The rows come from 6 hidden closed curves, with some noise, and rows from the same curve form a group. Each curve winds through 8 dimensions. The rows are also pushed far along 4 directions, which tell nothing about the answers.
Some rows, each with its group after it:
[ -4   1   0  -1  -2 -19  -9  -5   0  -5 -12  11  -2   4  23  -1  -4  16
 -10  -9   6]
lufod
[ -9  -2  -9   8 -16 -15  -8  -8 -14   0 -13   7  10  10  15   9   2   1
 -17  -8   0]
miv
[  5   1   6   5   8  18   4   5  25  -3  20  -4 -14 -13 -22 -22  13 -24
  32 -35   6]
nuti
[  0  -8   1   1 -20   0  -4 -18  -4   1 -11  15   5   6  12   7  18  -6
  -6  -4  -5]
nuti
[ -1   0   0 -12  13   4   8  19   9  -9  12 -11  -9 -16 -10 -17  -6  -8
  12  -4  -4]
Selo
[ -3  10   7   9   1  15   8   1  -2   1   7 -16   7  -5  -7  -9 -10 -24
   8 -27   2]
fome
[ -6   6   4  -7  -5 -12  -8   0   2   0 -13  20 -19 -16  24 -12  21  15
 -15  -7  -9]
fome
[ 13  -9  -8  -4  -4  15   8  -4 -15 -10 -14   7   4  -8  -4   5   4   9
  -3  36 -10]
Selo
[ 10 -21  -8  14 -18  18   9  -8 -17  -2  -6 -11  23  17 -12  23 -12  -3
  18  11  -4]
nuti
[  1  -6   3  -3 -21   5   5  -1 -13  -9  -4   8  -3   4   4   6  -4  -5
 -12  -8  -7]
Selo
[-12   9   0   1  10  -8 -11  13  14  12   4   1 -14   0  13  -3  -2  14
 -20   5   7]
miv
[  0  10  15 -10 -12   1   7  -3   5  -7   7   2  -7   4  -8  -8  -5 -16
  -1 -40   1]
nuti
[-17 -14 -14  -1  -2 -10 -15  -2  -9  18 -18 -14  14  15  17  15  -8  22
 -11  23  -6]
dabov
[ 17   3   2   4  -9  10  10 -24 -19  -6  -4  16  10 -11  -9   0  30 -17
   0  13 -10]
Selo
[-17  -5 -11  -7  13   1  -9  24   7   3  -8 -22  -4   6   5   0 -17  22
  -7  16  -1]
Selo
[ -3  -8  -7   2  -5  11   1 -10 -14   7  -2 -13  23  16 -10  18  -6 -20
  -4  13  -1]
dabov
[ -6   3  -7   8  13   7   5  11 -12  -1   0 -33  14   6 -13   6 -30   2
  10   1   0]
dabov
[-14  -4  -6  12  -7  -2   0   9  -7   6   5 -18  13   9   9   8 -27  -8
  -1 -14   3]
lufod
[  9  -8  15   4 -10  12  10   1  14   1  20  10  -1  -5  -5  -3  11 -27
  16 -11   1]
Selo
[  2   1 -17   2  19  14  11   9 -10  -8   0 -30  18  -7 -18  -7 -24   2
  17  15  -1]
lufod
[ 16   4  13  -5  -9  14  15 -19 -11 -12  -3   2  13   3 -15  -1  -1 -22
   7 -15   3]
miv
[ 16   6   5  -6  14  12   9  -4  -1  -2  -7  -5  -2 -17  -9 -15  -3  20
  13  11   0]
miv
[  7   5   3  -4  18   9   2   5  15   9  14 -10  -9  -6 -18 -16  -1   5
  10   1   7]
Selo
[  7  -2  -7  -7  -5  11   6 -11 -12  -5 -22   2  18   5   0  16 -16   9
  -6  30   2]
fome
[  5 -10  -7  -8  -8  -7  -3 -10 -13 -13 -11  16   1  13   2  11  14   2
 -18  20  -4]
miv
[ -7  10 -18  -9  30 -17 -10  12   2   2  -3  -6  -8 -12   2  -8  -5  26
 -14  30   4]
lufod
[ -7  -5 -11  -4  13  12   2   9   3  -3   4 -18  -3  -5  -8  -9 -13  -6
  10  -5  -2]
fome
[-18  -9 -16  -8   8  -9 -15  -4 -10  14 -16 -15  15  17  10  17  -8  11
 -18  28  -1]
dabov
[ 10   3  -3  -1  -5  14  11 -15 -13   6  -5  -2  20  -5 -11   8  -8 -11
   6  15   0]
fome
[ 17 -13   5   0 -15  24  18 -15 -20  -7  -1  -1  15   4 -10   5 -10 -16
   5   5  -6]
dabov
[  2 -14  -6   9 -18  -5   1 -12 -11  -1  -2  -1  18  16   5  10 -12  -5
   4 -13   4]
miv
[ 16   0  20   4  -1  12  11  -7   1  -4   2  13  -3 -12   3  -6   7 -10
  11  -6   5]
dabov
[ 10  -7  10   0 -10  11  13   8   8  -4  28  -3  -4   4 -22  -2  -7 -26
  18 -22   1]
dabov
[ -2 -10  -3  -1 -17 -13   0 -10 -23  -1 -10   8  10  10  18  17  -2   4
 -18  13 -11]
lufod
[-10  -6 -22  11   3 -13 -17   1 -10   4 -16 -12  10  24   3  18 -15  31
 -11  15   8]
nuti
[ -2   3   7   3   8  13  11  21   5  -5  18 -17  -6  -9 -14  -6  -8 -16
  16 -10  -6]
dabov
[  1   5  14 -10  -7  -1   1  -5  -1 -11   0  13 -12  -3   2 -10  18 -16
  -9 -23  -4]
dabov
[  1 -17 -14   0  -3   4  -6 -12 -17  -3 -16   3   9  15   5  16  -2   4
 -17  25   1]
fome
[ 15   0  -5   8  13  14  11  -7  -7   8  -1 -11  16 -18  -9 -10   2   9
  24  25  -4]
Selo
[-10  13  10 -12  17 -24  -7   9  12   7  13   7 -25 -15  14 -14   1   2
  -9 -17   1]
lufod
[ -1 -17 -10  -4 -17   2   2   0 -17 -10 -13   6  11  12  10  21 -13  -2
 -12  21  -6]
Selo
[  1 -12 -14   5   3  13  -3  -9   1  -2  -3 -10  11   9 -15   5   0  -7
  18  -1   4]
nuti
[-11   5   4   1  20 -22  -9  21   1   1  -1 -20  -7   4  11  -4 -21  28
  -2  -4   3]
fome
[ -8  15 -14 -16  30  -5 -11  10  19  11  -2 -16 -12  -6 -17 -13  -8  31
   2  14   7]
nuti
[ -5  -3 -17   7   6  13  -3 -12  -7   9 -14 -23  23  10 -10   8 -14   6
  13  10   4]
nuti
[ -2  -2  -2   4   6   7   5  17   7  -2  15 -13  -5 -12  -8 -14   4  -8
  16  -6  -9]
miv
[ 20   6   8  -2  19  15  14   4   5  -9   8  -1  -9 -21 -17 -16  -3   3
  23   5   2]
nuti
[  6  -7  11  -6 -29  -5  -1 -29 -10  -4  -9  27   2  16  12   7  19 -11
 -21 -15  -1]
dabov
[ 19  -5  -3   7  10  11   6  -8  -1   4   6   3   4  -8 -14  -4   5   4
  13  23   5]
fome
[-1  2  8  2 -3 -9 -6  2 13  6  4 17 -9 -7 13 -7 24 -1 -5  2  1]
Selo
[-18  -2 -18 -12   7 -11 -13   1  -1  -1  -9  -8   4  16  -2  14  -8   0
 -15   9   2]
nuti
[  4 -14   2   6 -25   5   6 -20 -12 -10   0  17  18  17   5  24  -4 -42
  -2 -15   7]
nuti
[  2  -7 -10  15  -3  -1  -2  -5 -23  -6 -18 -10  27  19   2  25  -8  12
  -5  31  -1]
fome
[ -1  -5   6  -6 -14  -2   3  10   3 -11   1  18 -11  -5  12   2   3  -9
 -10  -5  -4]
Selo
[ 19  11   6   4   4  -5   2 -22  -9  -9 -11  29  -1 -21   9 -10  33   5
  -3  12  -1]
lufod
[-18   0 -19   4   3 -18 -14   4 -11   7 -17 -14   9   7  15   7 -13  21
 -13   7  -1]
miv
[ -4  -7 -20   6  21   8   3  15  -4   4  12 -42  15   7 -21  -2 -32   7
  18  13   1]
miv
[  8  12  11  -2  16   4   2   7   6  -1   4  -7  -3   0  -9 -11   6  15
  -5  16   3]
miv
[-14 -10 -13   3  12  -5 -12  16   4  13  -6 -18   3  11  14   9 -26  27
  -8  22   7]
fome
[ -6  -1   1 -15   8 -20  -8   8  15  -2   4  13 -17  -6  15  -4   6   8
  -5   2  -1]
Selo
[ 10   6   2   5  -1  18  11  -6   0 -10   4   5  -1 -18 -12 -15  21 -19
  15  -9  -7]
fome
[-12  17   1  -5  10 -15  -6   6   6   7  -4  -8  -7 -10  11 -14 -14  16
  -4 -20   4]
fome
[ -5   4   0  -2 -11  -6  -5 -17 -13  -1 -20  11   5   6  16   8  -5   1
 -19  -9   4]
miv
[-4  1  2  5  5 -8 -6  1  2  6 -9 -9  8  3 10 -4  5 21  5  6 -1]
miv
[-26   0  -1  -3 -10 -21 -15   8   1   8   3  -4   0  23  15  14 -10 -13
 -28 -20   4]
dabov
[-22  -6   7  -8   2   2  -7  12   9  10   5 -19  -9  16   9   5 -22  -7
  -9 -22   2]
lufod
[  0   8 -15  -4   8  -8 -12  -9  -6  -9 -23  19  -8 -14  11  -7  32  22
 -17  26  -7]
fome
[ -3 -11 -20   0  -1  -3  -7 -12 -28  -7 -23   3  13   6   9  20  -1   5
 -17  33  -6]
lufod
[  9  -9 -11   2   7  -4  -5 -18 -19   3 -17   6  13   7   9   8   5  23
 -18  44   1]
nuti
[ -4   9   5   3  19  10   6  28  13   1  21 -19 -12 -16 -16 -14  -1  -7
  17  -2  -7]
dabov
[-11   7  -4   1   9 -10  -6   9  -6   0  -9 -16  -2   1   6  -3 -17  19
  -6  -6   1]
dabov
[-11   0  -3  -1  -1   3   3   5  -4   8   9 -19   5  12  -4  15 -38 -11
  -2 -13   4]
Selo
[ 11   8  17   7   9  14  10  12  28   7  31   3 -12 -21 -11 -22   9 -20
  24 -16   6]
lufod
[ 14   3   9  -3   3   2  10  -1  11   1  21   9  -7 -19 -11 -21  20 -14
  16  -7  -2]
Selo
[ 20   0  16  13  -6   7  10 -14 -18  -9  -5  10   6  -7  -1  -1  18  -3
   7   2  -5]
fome
[ -8   8   7  -7 -11  -7  -3  -6  -5   1 -15  10  -4  -1  16   3  -4   1
 -19 -14   2]
miv
[ 3  1 11 10  2  5 -3 -7 10  8 -1 10 -3 -4 11 -4 10 -3  4 -7  9]
lufod
[  9  -3  10  -4 -11  -5   0  -9   4  -9  10  16  -4  11 -13   6  19 -24
   1 -16   2]
dabov
[-21  -6 -12 -11  10  -8 -11  20   5  -6 -10 -17  -6  10  12   1 -18  17
  -8   2  -3]
lufod
[  8   7   1   7  17  12   6  -1   6   7  12 -11   6  -7 -16  -7 -11  -8
  13   2  13]
nuti
[ -1  -1   0   5   5  16   6   5   7  -3   2 -14   1  -7 -11  -6  -8  -8
  29 -19  -3]
nuti
[-15  -3  -5 -10  15  -3  -4  26  14   9   4 -26  -4   4   3  -6 -20  23
   1  13  -4]
lufod
[ -4   0  10   1  -3  -4   2  13  18   3  12  -7  -8   2   9 -13 -21   3
   7 -31  10]
lufod
[  9  -2  -7  -3  -1  -7  -4 -17 -17  -3 -27   7   9   3   9   3   0  32
  -9  23   0]
miv

New rows. What belongs after each?
[ -1   8   2   0  22  14   5   9  18   0  13  -7  -7 -22 -11 -14   0 -19
  26  -8   6]
nuti
[ -6  -1  -7   6   1  14   4   1 -11   7  -5 -16  12   1  -2  12 -10  -3
   2  15  -9]
Selo
[-11 -15 -24   1  -7 -17 -10   4 -16   2 -16  -4  14  14  19  21 -15  24
 -19  34  -5]
lufod
[ 11 -21  -2   0 -26   1   8 -19 -13  -1   6   6  21  22  -6  16  -6 -21
   1  -2   1]
Selo
[  1   8   5  -2  -5  -3   5   5   3 -19   5   5  -5  -2   0 -12  -1 -14
  -5 -25   4]
lufod
[ -8   3   2   1  -5  -2  -9  -8  -3 -10 -14  10   1  10  13   5  10  -8
 -16 -11   5]
lufod
[ 21  11  16   1  12  20  17   0   9  -3  20  -7  -6 -14 -27 -24  -5  -8
  23 -19   8]
nuti
[  5  -2 -15 -10   5  -4  -7  -6 -15  -8 -23   9  -2  -2   1  -4  19  28
 -21  38  -7]
Selo
[  3   0  11  -8 -13  -3   3  -3   5   1   7  13 -15   0   8 -12  -1   0
 -14 -21   2]
dabov
[-24  12   5 -10   2 -18 -10  17   7  -2   2  -4 -21  -1  14  -8  -3   1
 -19 -29  -6]
Selo
[ 12   1  -2   2  18   7   2   9  12   5  11 -11  -7 -11 -26 -12  12  14
  29  15  -4]
dabov
[  9   4   8  -3   5  14   7  -7  -7 -11  -2   0   1  -8 -14  -5  17 -16
   7   2  -6]
dabov
[-13  -4 -10   2   0   5  -5   6  14  11   3 -15   7   7  -6   8 -17  -7
  16 -12   5]
nuti
[ 10   4  -6   2  31  19   3  -5   7   8   4 -10   4 -21 -16 -19  14   1
  19  25   3]
nuti
[ 16  -5   9  -2   2  13   7  -9 -16 -10 -18   5   5   1   1   5  -2  10
  -3  22   0]
fome
[ 30  -7   2   7   8  22  14 -22 -16  -1  -2   5  14 -10 -14  -6  14   1
   8  36   0]
nuti
[ -4   7  11   0 -15  -1   5   1  -2 -11   6   9  -3   2   3   5   3 -30
  -7 -28  -3]
nuti
[ -2  -5  -2  -2  -8 -12  -8  -9  -2  -2  -2  12   4  23   5  16   3  -4
 -25   7  10]
miv
[-12  -1   7  -4 -11 -20  -1   9  -2   1   7   2  -9   0  20   1  -8  -3
 -13 -18  -8]
lufod
[-20   1  -6  -8  21  -7 -14  15  15  11  -4 -21   0  13   6   3 -14  17
  -7  13   6]
lufod
[-18   6   1   1 -11 -11  -1   7  -2   5  10  -7   0  11  10  13 -33 -18
 -13 -32   7]
Selo
[-16  -4  10  -1 -11 -14  -9   6   8  12   0  -1  -7   5  23  -2   0   1
  -6 -25  -2]
dabov
[  2   8   1  -7  11   1   2   3   3   1   1 -14  -3   1 -12 -10 -17  15
   4  -7   5]
nuti
[ -1  -8   5   1  -4  -3  -7  -9   2  11   0  12  -6   9  13   7  -2   2
 -12   0   9]
lufod
[ -1  20   4   0  14   1   3   5   7   4   9   2 -12 -19  -3 -10  -4  -3
  -1  -6   4]
Selo
[ 11  10   2   5  20  12   4  -3   4  -4  -7   2   7 -21   0 -12  10   2
  14  19   5]
Selo
[-11   1  -2  -8  10  -6  -9  10  13   0   2   8 -23  -9  11  -7   4   7
 -11   0   0]
miv
[ -6   0  12   5  -2  -4   1  14   9   8   9 -20   4  12   7  -5 -19  11
   7 -16   2]
miv
[ 20  -3  -7   3  18  11   4 -13  -6  -6  -4  10   5 -10 -13  -1  11   3
   7  35   7]
nuti
[  9  -2  18   8  -5  12   7  -3   3   3   3   0   1 -10  -1  -9  11 -10
  21 -16  -2]
dabov
[  1 -14  -5   1 -16 -16  -5 -12  -8   2 -11  10  15  14  20  13  -4   9
  -8   9   3]
Selo
[  0   4  -6 -10  12  16   8   8   3   2  -8 -19  10  -6  -7   0 -29  11
  10  18   3]
fome
[  1  22  18 -11  12  12   9  17  25   2   9   1 -20 -31  -2 -29  -2  -3
  11 -19   3]
fome
[ -5  -3 -11   3  -1 -11  -5   0  -9  -5  -1  -7   7  14  -1   3  -7   4
 -11  -1   3]
miv
[ -2   5   2   5  25  24   7  16  10  15  13 -35   5  -3 -15  -7 -28   4
  15  11   5]
miv
[ 18  -3   7 -10  -8  12  10 -12  -3  -4  -1  10  -1  -3 -13  -3  12   2
   5  10  -7]
nuti
[ -1   5   6  -5   2 -10   3  11  10   4  13   0  -3  -4   3  -6   2   4
  -2   6  -4]
lufod
[-13  24  12  -3   7 -15  -2  17  18   5  17   5 -26 -16   9 -15  -7  -7
 -11 -35   7]
Selo
[  6  -7  10  -4 -10   5  -1 -22  -8  -1 -13  18   7   2   8   6  25 -16
  -7   6  -2]
dabov
[-20   0   1 -17   3 -20  -7  18   3  -3  -3 -11  -7  16  12  11 -33   6
 -20  -9   6]
fome
[  7  10   5   0  -3  -5  -6 -10  -5   0 -17  20  -5  -5  15  -8  28  25
 -25  23  -3]
lufod
[  4  -1   0  -8   2 -12  -7  -3   9   4   4  13 -11   1   1  -8  12  12
 -10   5   5]
Selo
[ 15  -9   4  -2 -21  13  15 -13 -25  -9 -10  -1  20  10  -9  12  -5  -6
   0  10  -8]
miv
[  5 -10  15  14 -17  14   9  -9 -10   1   4  -2   7   7   4   2  -9 -21
   3 -25   4]
fome
[  8   9  13   5 -10  -9  -2  -9  -9 -11 -10  13   2   8   7  -4  25   9
 -18   0  -3]
miv
[ 18   3   5   9  -3   6   5 -16 -17 -12 -14   9  12  -1  -5  -5  31   9
  -3  20  -8]
miv
[ 24  -1   4  -4   4  26  13 -23 -17 -12 -11   8   9 -12 -22  -6  27 -10
  10  24  -9]
dabov
[ -8   3 -11  -5  18  -1  -3   9  -6 -10 -12 -24  10  11  -4   6 -28  14
  -1   9   6]
fome
[ 11  -9  -8   3   2  18   9  -6 -12  -7 -11   5  19  -6  -2  15   2  -8
   6  40  -3]
Selo
[ -1   7 -15  -6  10   9  -1 -13 -18  -1 -26  -9  16  -4  -3   5  -5  11
 -11  30  -3]
fome
[  4   4   9   9 -20  -7   4 -11  -7   1   1  15   4  -4  12  -4  12 -10
  -5 -20  -2]
Selo
[-10  -8   5   3 -11  -6  -1  -2   0   5  11  -4   6  16  11   5 -15 -24
  -8 -27   6]
nuti
[ -8   0 -11 -16  10 -11 -11  -1  -4   3 -12  -7  -5   4   2  -6  -3  21
 -16  12  -2]
dabov
[ 11  -2  -6  -8   4  11   6  -2  -9 -10  -6   1  -1  -8 -13 -10  12   7
  -2  20  -8]
Selo
[ 14  18  15   0   3  13  14 -10   4  -2   4   5  -3 -25  -9 -24   8 -10
  15 -23   2]
fome
[  8  -3  -2  -2   0   3   6  -4   4  -4   6   6  -5 -10  -5 -12   3  -3
  14 -11  -1]
fome
[ -4  21   6 -15   7 -10  -7   0   8  -6  -9  15 -19 -14   4 -13  21  10
 -16  -4  -4]
nuti
[-17   1   5   5 -21 -22 -10   5   2   7   7  13  -5  20  24  14  -9  -7
 -34 -19   7]
dabov
[ 10  -1  -9  -6  11  -1  -2  -2   2   3  -5   1  -2   1 -12   3  -6  25
   1  26   6]
nuti
[-11   5 -11  -6  15 -11  -7   2  -4  -3 -12  -3   8  -2  10  10  -9   4
  -9  20   1]
Selo
[ -4  10  13 -10 -13 -13  -7   3   6  -2  -7  32 -25 -13  22  -6  24   5
 -25  -7  -4]
miv
[-27   5  -3   2 -11 -22 -10  16   4  -3   2  -7  -4   9  20   1 -11  -7
 -12 -37  -2]
fome
[  6  -9  10  -1 -17   3   3 -10   5  -5   6  21  -1   1   2   3  20 -27
   6 -13  -2]
miv
[-10  -2 -15   6  19  12   3   7  -5   2   5 -35  22   3 -13   8 -29 -19
  18   4   3]
lufod
[ 23  -3  16   5 -17   8  12 -14  -1  -6  11  28  -2  -2  -5   3  12 -19
   2  -5   6]
nuti
[ -7   1  12  -3 -13  -9   0  10   0 -11   5   9 -14   3  13   0  -1 -11
 -16 -24  -4]
dabov
[ -2   5   7 -10  25   5  -5   3  13   8  -3  -4 -10 -19   0 -17  17   5
   8  14  -2]
dabov
[  8   7   6   2   3   9  -4 -13  -3  -5 -18  14  -2  -4   6  -7  28  13
 -13  17   0]
lufod
[ -2 -11  14  -2 -15  -1  -1 -13  -5  -4  -6   9   8  14  12  14   4 -24
   0 -18   1]
dabov
[-16   4 -15 -11  29 -10  -8  16   5   1   3 -21  -5  -1  -3  -3 -23  10
  -6   9   5]
lufod
[ -8  -5  -1   2   2  10   0   0  13   4  13 -13   4   5  -9  -5  -6 -27
  17 -30   7]
nuti
[  5 -13   4   0   4  13   8  -8  -3   1   4  -9   6  -1  -2   4 -17 -14
  20  -9   2]
lufod
[ -9  -7 -10   8 -10 -24 -13  -8 -14   8 -12   1  13  21  19  19 -14  16
 -21   6   8]
fome
[ -8  -7 -22   7   1  -3  -6  -6 -21   6 -19 -17  23   8   3  12 -14  15
  -4  21  -3]
miv
[ -4  -3   5  -8 -17 -14  -4 -10  -7   3 -19   9   9   9  17  11  -4   9
 -10  -2   0]
miv
[ 21   6   1  -4  15  21  11 -15  -6   4 -15  -3  15 -23 -17 -10  12  14
  25  34  -3]
miv
[ -1  11  14  -2   0  -5  -3   0   3 -12   1  15 -12  -4   2  -4  26 -15
  -8 -16  -3]
dabov
[ 11 -17  -3  -3  -4  18  13  -8  -6  -3  13 -20  15  19 -28   5 -26 -19
  19 -13   6]
nuti
[-14   6  13   4   3 -10  -8  14  10   9   5  -3 -19  -5  21 -15  -8   6
 -10 -30   6]
fome
[ 13  -4   4  10  -3  19  11   0  10 -10  17   4  -1  -4 -14 -10   4 -23
  18 -16   7]
fome
[-10   4  -2  -7   3 -18  -8  10  11   5  10  -6 -12   9  -4  -7 -11   9
  -9 -20   7]
dabov
[ -5  -1  -5   4  12 -12 -11   4  -4   4 -18 -10   4   2  11   5  -6  31
   5  15   0]
dabov
[ 10  -6   6   3 -15   9   9  -8   2   7  14  -5   3   7 -16  -8  -1  -9
  14 -24   0]
dabov
[  0   8   4  -7  19 -10  -6  11  13  -6   5   2 -15  -5 -11  -6  13   3
   6   1   2]
dabov
[ -4  13   7  -2   2  -1   1  17  23   1   9  11 -20 -24   7 -20  15   1
   6 -11  -4]
fome
[ 16   2   6 -10  -1   7   5 -16  -2  -5  -1  15  -7  -8 -12 -15  24  -4
  -4   0  -2]
dabov
[ -2   4  12  -3 -11 -20   4   2   7  -2  19  11  -2   2  10   0   1 -19
  -4 -22   0]
lufod
[-10  -3   2  -1  -4  -5  -2   3   4   8   3   1   1   1  15   6  -9  -7
  -4  -4   1]
nuti
[ 26  14  20   0  -7  -1  18 -12  -1 -11  16  26  -7 -21  -5 -21  23 -13
   4 -12  -2]
lufod
[  0  -3 -10  -4  35  21   2  17  10   3   8 -26  -9 -17 -17 -20 -11   8
  19  16   1]
fome
[  5   2   6   8   0  -3  -2  10   4  -2   3  11 -16 -10   4  -9  17  16
   0   3  -5]
nuti
[  6  10  -7  -8  16  -5 -10  -8   0   4 -14  19 -15 -10   4   2  16  32
 -20  39   2]
Selo
[ 11  12   9  -1  14   5  -2 -15   1  -6 -13   9   3  -7  -2  -9  30   7
  -1  17   1]
miv
[  6  12  12  -2  11  13  12   9   9 -16  10 -10  -3  -7 -16 -14  -9 -17
  15 -24   7]
fome
[ -7   0   7   1 -11  15  10   2  -4   8   2 -18  13   3   3   4 -31 -17
   6 -22   2]
fome
[  6  -3 -12  -6   0  -6  -4 -10  -7 -18 -13  18   8   6   2   8  17   1
 -13  28   1]
lufod
[ -3  -4  -3  -8   4   1  -6   7   5  -7 -12   1  -7   3   7  -3   8  19
  -9  16  -3]
lufod
[-12   0   2 -15   1   3   6  11  -2  -4   2 -21   5  10  -4   6 -38 -14
  -1 -17   3]
fome
[ 11  -6   5   5 -16   8   7 -24  -7  -5   1  13  17  10  -7  10   8 -33
   4 -14   8]
miv
[  9 -18  -7   7  -4  11  10  -4 -19  -6  -2 -15  25  19 -12  27 -30  -6
  15  19   3]
dabov
[  1 -11  -9  -5   2 -10  -6  -4  -4  -4  -2  -3   2  19  -2   8 -16  10
 -10   5  10]
nuti
[ 14 -14 -10  -2 -10  13   8 -15 -12  -1  -3  -8  21  21 -22  21 -21  -2
   9  14   7]
nuti
[  3   0   9  -1  -9   2   4   0  10   8  15  -5  -8   1  -8 -16   0  -2
  10 -31   0]
dabov
[  0  15  -3 -13  29  13   4  16  15   4  -7 -14  -6 -24  -7 -16 -14  25
  11  24   2]
fome
[ -9  -4  -4  -8  -2  -7  -1   7   5   6  12 -19   0  15  -9  -2 -25  -3
  -1 -23   6]
dabov
